There are 2 nested groupings, the coarsest first. Each group lies inside one group of the grouping before and may be the whole of it. The rows also spread widely along 3 directions, which tell nothing about the answers.
(in the rows, 128 means zero)
Known rows, each followed by its group in each grouping:
[131 184 147  96 106 153  74 112 110 153 138 125 126 114 147 114 116 119
 148 171 167 145 177 107 195 141 132 110 142] | Z_683 bot
[184 153 189  75  65 125  88 140  61 127 143 133 112 135 153 112  94 125
 133 203 150 163 118  72 192 175 125 183 179] | Z_683 vaf
[147 164 134 105 135 149  89 115  96 157 156 119 137 105 148  94 153 120
 136 155 153 141 157 131 181 115 122 113 136] | Z_814 rar
[148 138 158 110  73 141 118 122  63 150 149 167  92 145 113  95 117 147
 108 171 116 119 123 122 183 142 127 150 133] | Z_814 Nuv
[176 152 187  76  94 133  74 163  52 119 143 126 109 113 139  89 118 128
 129 201 124 145 101  97 165 169 125 200 180] | Z_814 Vogo
[155 166 154 103  67 163  89 100  55 172 154 166 106 112 129 105 101 143
 118 191 146 126 135 121 170 154 131 164 166] | Z_814 gotiz
[143 147 165  88  79 136 106 135  97 134 151 131 126 153 132 108 127 125
 129 152 151 150 150  89 204 138 142 123 142] | Z_683 mika
[133 168 152 104 111 127  94 118 110 155 139 124 127 143 148 118 127 117
 136 152 170 152 158 113 205 133 135 111 129] | Z_683 vaf
[121 144 151 103  61 130 135 100  90 155 142 162 102 167 109 110 114 139
 114 150 139 132 165 118 202 114 146 109 114] | Z_683 mika
[128 149 146 113 108 136 119 101  84 160 155 155 104 153 117 100 135 146
 117 139 117 118 143 129 181 116 134 107  92] | Z_814 Nuv
[128 139 138 118 124 112 136 117 111 146 138 132 136 162 143 111 159 117
 119 119 150 147 166 101 218 109 146  81  70] | Z_683 vaf
[183 157 191  74  59 126  74 165  58 122 135 115 110 129 158 110  91 125
 131 212 146 173 111  66 189 175 123 187 195] | Z_683 vaf
[171 173 153  78 123 147  61 135  77 131 160 112 130  93 148  97 134 110
 151 178 153 151 131 117 168 140 119 149 165] | Z_814 rar
[140 173 158  99  56 142  90  95  72 186 146 153 100 123 137 115  95 146
 139 185 172 148 160 117 195 153 127 139 145] | Z_683 vaf
[140 153 154 104  84 144 112  92  56 176 154 173  87 131 110 114 109 152
 116 170 138 109 143 142 178 144 121 123 123] | Z_814 Nuv

New rows. What belongs after each?
[174 137 153  75 114 142  91 156  72 112 149 110 149 149 150  91 153 107
 118 174 107 149 102  86 175 159 135 167 151] | Z_814 gotiz
[144 169 146  84 149 141  80 147 124 109 133  89 160 115 179 104 147  90
 156 153 157 160 149  92 199 137 140 106 127] | Z_683 bot
[178 140 168  88 107 146  89 153  61 106 160 117 136 123 148  84 133 108
 125 186 114 153 103  97 169 154 117 158 159] | Z_814 rar
[136 173 155  97  99 154  81 102  72 167 150 143 104 107 135 118 110 140
 131 175 139 119 145 128 166 142 130 139 145] | Z_814 Nuv
[140 154 153  92 107 135 110 142 100 137 142 129 144 147 141 107 140 112
 125 165 138 146 146  85 211 128 140 113 110] | Z_683 bot
[174 142 185  78  77 119  89 166  84 104 142 115 132 144 157  96 123 107
 122 192 136 175 107  62 195 172 130 172 158] | Z_683 vaf
[137 171 136 104 157 144  81 123 107 149 156 125 152 114 148 101 151 119
 141 144 157 141 158 136 176 109 128 103 120] | Z_814 rar
[148 156 150  91 104 138 110 139 101 127 139 132 126 141 140 100 129 118
 119 168 133 154 146  98 198 157 141 120 124] | Z_683 bot
[136 120 142  98 102 116 154 155 111  99 152 154 134 193 119  76 157 116
  97 138  88 146 122  81 213 130 135 107  77] | Z_683 bot
[145 158 143 115 110 140 101 115  73 152 160 143 128 127 136  83 138 134
 124 156 133 132 130 133 178 130 128 121 123] | Z_814 rar
[138 128 155 114  68 105 145 130  79 127 142 158 109 194 127  94 128 142
  91 154 110 147 130  88 206 136 136 122 100] | Z_683 vaf
[137 187 146  99 134 137  72 110 100 167 144 112 134  89 142 114 133 119
 158 166 170 135 166 146 174 139 130 131 137] | Z_814 Vogo
[136 170 150 104 106 132  92 113  96 168 141 126 121 119 154 119 131 122
 141 161 173 156 157 103 207 127 143 109 125] | Z_683 vaf
[119 165 138 124  82 140 135  82  96 183 154 183 110 158 105 114 117 150
 118 156 152 120 183 126 202 112 141  95  92] | Z_683 bot
[138 138 137 117 106 137 120 115  89 149 151 157 133 156 118  98 143 132
 110 149 122 127 145 114 185 121 134 122 104] | Z_814 gotiz
[139 154 155 105  78 147 113  98  56 182 154 171  84 137 108 115 113 154
 107 172 124 103 141 138 186 135 124 134 130] | Z_814 Nuv
[157 147 179  76  65 132  97 147  83 121 139 121 114 134 151 110 105 124
 130 182 143 157 129  76 198 163 140 155 168] | Z_683 mika
[159 166 151  95 133 150  72 136  92 140 146 110 145  96 155 107 131 117
 143 171 144 150 134 110 168 147 139 146 160] | Z_814 gotiz
[172 136 175  87  64 139 120 143  67 109 142 146 112 156 140  91 118 135
 123 197 111 146 124  74 200 162 130 164 148] | Z_683 bot
[131 139 138 113 120 142 115 119  84 145 146 137 141 143 135 103 159 122
 116 140 123 127 145 118 189 125 141 113 105] | Z_814 gotiz
[159 168 159  81 124 141  74 155 111 121 137  92 155 118 169 102 141  96
 157 173 152 165 133  79 198 156 139 127 153] | Z_683 bot
[156 134 174 100  64 137 129 109  36 152 153 187  77 154  95 103 100 163
  91 184 100 101 125 122 179 150 117 163 128] | Z_814 Nuv
[169 150 166  77 112 131  92 170 104  93 148  91 154 117 168  92 140  94
 148 178 135 169 119  71 199 158 131 150 148] | Z_683 bot
[137 163 133 122  77 165 108  70  65 206 154 174 104 122 107 114  98 165
 126 162 150 102 175 147 176 125 140 126 121] | Z_814 gotiz
[138 192 151  92 122 131  60 125  94 157 147 111 132  92 143 111 135 122
 145 177 168 140 143 134 159 141 128 146 154] | Z_814 Vogo
[166 139 168  80  91 132  97 161  86  98 144 118 130 139 148  85 128 111
 126 179 125 154 128  57 193 157 126 156 152] | Z_683 bot
[135 180 140  78 147 154  64 131 115 160 147 106 136  84 165 107 137 106
 156 148 157 143 150 129 184 136 133 116 138] | Z_814 Nuv
[174 151 162  96  75 158  92 123  51 142 152 145 123 120 142  95 116 134
 117 189 128 134 122 112 162 169 136 177 160] | Z_814 gotiz
[166 174 146  96  64 171  80  95  46 178 157 158 101 102 132 120  88 143
 128 191 145 122 149 132 163 161 128 182 172] | Z_814 gotiz
[136 152 136  94 129 142  93 121  99 150 149 128 127 119 134  98 144 118
 131 153 129 136 138 130 185 129 132 115 118] | Z_814 Nuv
[161 156 176  94  72 133 101 129  79 140 139 140 112 134 143 110 114 131
 129 189 151 155 137  91 202 155 134 154 152] | Z_683 vaf
[175 134 166  83 106 150  88 155  68 109 147 120 137 126 143  93 136 111
 117 184 115 152 104  94 164 174 134 176 162] | Z_814 gotiz
